There are 3 ways to turn a row about zero (a turn may also mirror it). The second row of each pair is the first, turned, with some noise. The first 30 pairs use one turn. New pairs use 3 turns, one after the other, and a turn may come again.
In the rows, zero is written as 128.
Known pairs, each followed by its turns in order:
[ 29 102 122  83 127 127 158  82 131]
[166  95  74 111 203 151 141  91  84] => k830

[123 108 164 124 119 125 196 138 149]
[ 76 129 141 101 108  87 103 126  94] => k26

[100  74  99 158 132 117  65 142 206]
[123  97 110  76 141 223  84 150 158] => k26

[113 117  72 190 137 113  89 126 145]
[ 90  97 175 119 138 154 106 156  76] => k789

[146 123 129  96  99  98 130  90 124]
[ 97  85 106 149 143 122 156 142 132] => k830

[164 120 165  88 102  85 153 109  95]
[157 135  72 113  83  86 131 148 160] => k789

[ 98 116 121  97 152 139 149 134 187]
[149  97 116 101 113 164 117  79 104] => k830

[161 102 143 162 126 138 134 129  98]
[152 129 154 136  88 137 129 134  97] => k26

[ 93 102 112 101 164 127  96  98 144]
[146  79 134  93 172 117 146 123 107] => k789

[126  78 111 119 118 116 122 180  95]
[ 93 143 164 113 172 144  84 135 127] => k830

[134 104 125 118 109 151 146 141 123]
[119 127 163 131 109 118 113 128 139] => k26

[170 167 148 124 138 142  69 194 138]
[146 137 169 159  73 140  76 157 173] => k830

[ 97 152 119 149 146 154 165 150  87]
[170 168 168 115 153 114 149 113 119] => k830

[ 97 125 160 126 127 121 149 115 130]
[130 114 103 132 145 122  98 122 152] => k789

[118  84 119 149 121 131 144 119  96]
[117 121  83 131 128 152 119 140  99] => k789

[127 138 115  99 132 103 141  99 108]
[129 143 102 162 146 104 112 127 126] => k26

[118  99  79 145 142 169 128  81 137]
[112 166  99 121 124 163 162 118  79] => k830

[131  64 108 102 118 133  97 136 112]
[ 85 134 121 121 159 178  99 149 123] => k830

[104 115  59 128  80 106 147 157 193]
[101  86 143 124 113 117  88 101  39] => k830

[186 185 151 103 130 139 118 101 126]
[178 149 159 139 104 124 165 149 179] => k789

[184 166 101 125 194  77  70 105  96]
[205 151  95 171 193 160 148 110  87] => k26

[175 170 151 130 133 106 141 128 172]
[162 160 177 121  99 109 105 132 160] => k789

[161 123 186 137 170 152 106 103 157]
[119 106 121 120 115 163 150  63  84] => k26

[121  94 132  66 130  63 143 102 115]
[144  95  78  66 107  78 131 126 131] => k789

[129 127 147  42 118 180 103 182  89]
[117  79 212 183 157 105 147 106 167] => k26

[141 130 100  82 154 211 132  72  86]
[166 143 138 182  96 101 122  45 178] => k26

[126 149 154 169 178 132 141  99 163]
[171 111 166 136 143 160  77 126 146] => k789

[106 125 149 117 160 132 150 107  93]
[149 139 120 120 168 137 159 106 154] => k830

[110  67 152 102 120 118 155 138 136]
[ 88  96 143 135 112 118  78 142 114] => k26

[115  59 167 105  96 117 149 140 172]
[136 167  81 111 164  72  83 122 110] => k789

New pairs, each followed by its turns in order:
[ 80 103 115 163 165  93  75  89 169]
[142 124  78 124  40 148 135 162 150] => k26 k26 k830

[168 119 130 124 162 126 177  82 102]
[ 94 119 110 102 106 125 191  95 118] => k789 k26 k26

[116 161 115 171 112 153 146 126 150]
[123  97 145 131 126 100 110 140  79] => k830 k789 k830

[156  89  95 134 115  89 131 174 134]
[122 107 126  94 148 111 103 100  66] => k789 k789 k830

[130 173 162 121 132 126 164 127 140]
[ 95 117 142 130 147 120 118 161  87] => k789 k830 k830

[110  89 144  76  71 156  95 135  88]
[124 136 141 201 201 134 126 154 158] => k26 k830 k26

[133 146 115 116 104 122 136 148  85]
[132 119 132 109 129  77 112 151 140] => k26 k830 k789

[133 171 121  93 169 103 142 123 111]
[ 90 137 108  77 114 126 140 124 156] => k830 k830 k789

[166 100 127 151 107 147 160  87 122]
[134 109  82 162 130 145 149 111  83] => k830 k789 k830

[104 117 119 171 139  69 122  85 105]
[153  73 144 135 153 148 156 108 174] => k789 k830 k26

[108  96 116 118 158  74 114 122 110]
[111 123 148 112 109 182 145 163 142] => k830 k830 k789

[ 54  74 110 107 103 136 131 139 177]
[ 92 137 189  86 171 132 182 103 109] => k830 k789 k830

[107  99 119 117 104  57 140 152 116]
[ 73 175 126 128 123 175 123 128 110] => k830 k26 k830

[131 106 133 144 130 130 134  46 137]
[134 159 107 170 101  80 152 127  98] => k789 k789 k26

[153 115 156  71 122 201  98 177 151]
[108 130 168 205 159  89 178 107 142] => k789 k26 k830

[127 165  72 115 113 100 113  72 131]
[118 165 109 148  74 120 176 170 119] => k26 k830 k26

[ 77 113  87 156 178  86 113 165 159]
[180 135 141  73 183 138  98  80 153] => k789 k830 k26

[129 128 124 113 178 118  88 106 126]
[145 152 145 135 124 140 157 178 141] => k26 k26 k789

[133 142 147 151 118 174 147 124 149]
[166 140 138 165 139 135 103 139 139] => k789 k789 k789

[122 111 146 132 165 172 121  82 153]
[143 123 177 132 135 104 109 141 183] => k830 k26 k789

[ 97 140  85 151 157 151 108 163 105]
[ 88 150 109 100 133 104 119 180 117] => k789 k26 k789

[104  96 144  99 131 178 126  84 161]
[161 138  95 178 124 144 136  84  90] => k789 k26 k26

[191 152 112 114 133 140 173 127  74]
[168 150 102  62 106  80 140 134 132] => k830 k830 k789

[ 63 139 150  61 167  91 114 150 141]
[ 47 153 138 119 162 178 152 115 165] => k830 k830 k789

[149 186 127 166 157 145  89  87 126]
[130 169 120 110 144  60 164 108 143] => k789 k830 k789

[128 128 132 114 103 103  95 153 122]
[152 130  95 120 129  95 146 134 125] => k26 k26 k789

[ 96 111  79  84 132 111  91 176 122]
[109 132 127  59 160 125 155 135  74] => k789 k789 k789

[157 200 100 128 124 171  66 108 147]
[129  88 101 129 229 122 143 133 147] => k789 k26 k830

[ 83 110 108 146 162 147 160  77  86]
[147 158 168 139 151 160 196 107 149] => k789 k789 k830

[146 173  57 155 147 127  80 140 125]
[128 140  79 173 117  94 166  73 100] => k26 k26 k26

[187  75 118 177  75 139  84 145 115]
[ 36 114 131 121  89  80 131 139 104] => k26 k26 k26

[103 122  82 122 118 166 106 136 118]
[183 135 127 111 111 147 137 121 150] => k789 k830 k789

[153 146 102 130 134 164 106 124  80]
[146 157 128 130  88  82 124 150 155] => k830 k830 k789

